All rows are made from the same 5 directions, up to rounding. Whole rows:
[[ 18 -32  20   6   8 -18  34  12   6 -21]
 [ 17   0  19 -15   4  10  13 -14  20  -1]
 [  6  19  -4 -21   3  -8  -7 -13   9  20]
 [  5   0 -13  -2  -2 -35  -5   5  -8  12]
 [ -6  18  42  39   9 -10  -9 -15 -32 -17]
 [-18  13 -19  -8   9  -8  -9   9 -10  14]
 [ -7  11   7   2   7   7  -3  -5  -4   0]]

The start of a row, then its end:
[  1  -9  -7 -10   4  -1  10]	[8 8 1]
[ 14 -13   7  12 -27  35  -7]	[-13  14 -14]
[-13   3   8  13   9   1   0]	[  5 -14  -8]
[-25 -21 -24  41 -20   8 -18]	[ 26 -29 -18]
[-30  18   2 -14  41  -6  14]	[ 15 -12   7]
[ -5  11 -39 -15 -22  13 -28]	[-3  9 23]
[ 15 -17 -27   1 -47  39 -22]	[-8 23  0]
[-13   5  14  -3  33 -18  20]	[ 12 -12  -3]
[ -5  18 -15 -31  15  -9   1]	[ 0  9 23]
[ -9 -10  11  -1  25  -7  25]	[ 16  -5 -11]
[ 11 -22 -19 -18  -9   5  13]	[10 22  2]
[ -4  -8  -4 -11   4  21  11]	[ 6 13 -3]
[ 25   6  14 -11   6 -44   8]	[-12   3  11]
[ -7   6 -28 -18  -5   2 -10]	[ 5  7 17]
[ -4   2  -5 -21  15   2  13]	[ 6 10  7]
[ 10  18  35  19   4 -17  -7]	[-22 -15  -5]
[ -8  20   3  11   5 -23 -15]	[ -5 -22   8]
[-15  18 -11  -8   7   3 -11]	[ 0 -5 12]
[ -6 -14  17  25  -8  42   2]	[  0  -1 -28]
[ -7 -27  28  11  38 -20  47]	[ 28 -11 -28]
[  4 -15  26  -1  14  22  28]	[  2  12 -20]
[-10  -2  31   3  17  52  19]	[ -4  11 -23]
[ 2 -7 24 22  2  5  6]	[ -2  -9 -19]
[-1  5  8  6  2 -1 -2]	[-4 -5 -2]
[-14  19 -23  15 -24   6 -41]	[ -7 -17  12]
[ -2 -28 -12  29 -38  47 -14]	[  6   3 -24]
[ -3   2 -46 -20 -10 -28 -15]	[12  1 28]
[-18  15   7  13  10   3  -9]	[  0 -19  -2]
[ 10 -18  -7  14 -17 -12  -2]	[ 6 -3 -7]
[  4  -3  -9   4  -6 -19  -5]	[ 3 -6  4]
[  1 -31   2  34 -20  12   1]	[ 12  -9 -27]
[  4  22  12  12  -3 -22 -19]	[-17 -16   8]
[ 14 -20   0  18 -23   0  -3]	[  0   0 -12]
[ 2  4 17 -9 13 13 12]	[-6  9 -3]
[-44  16 -16  17   2  44 -24]	[ 10 -21  -4]
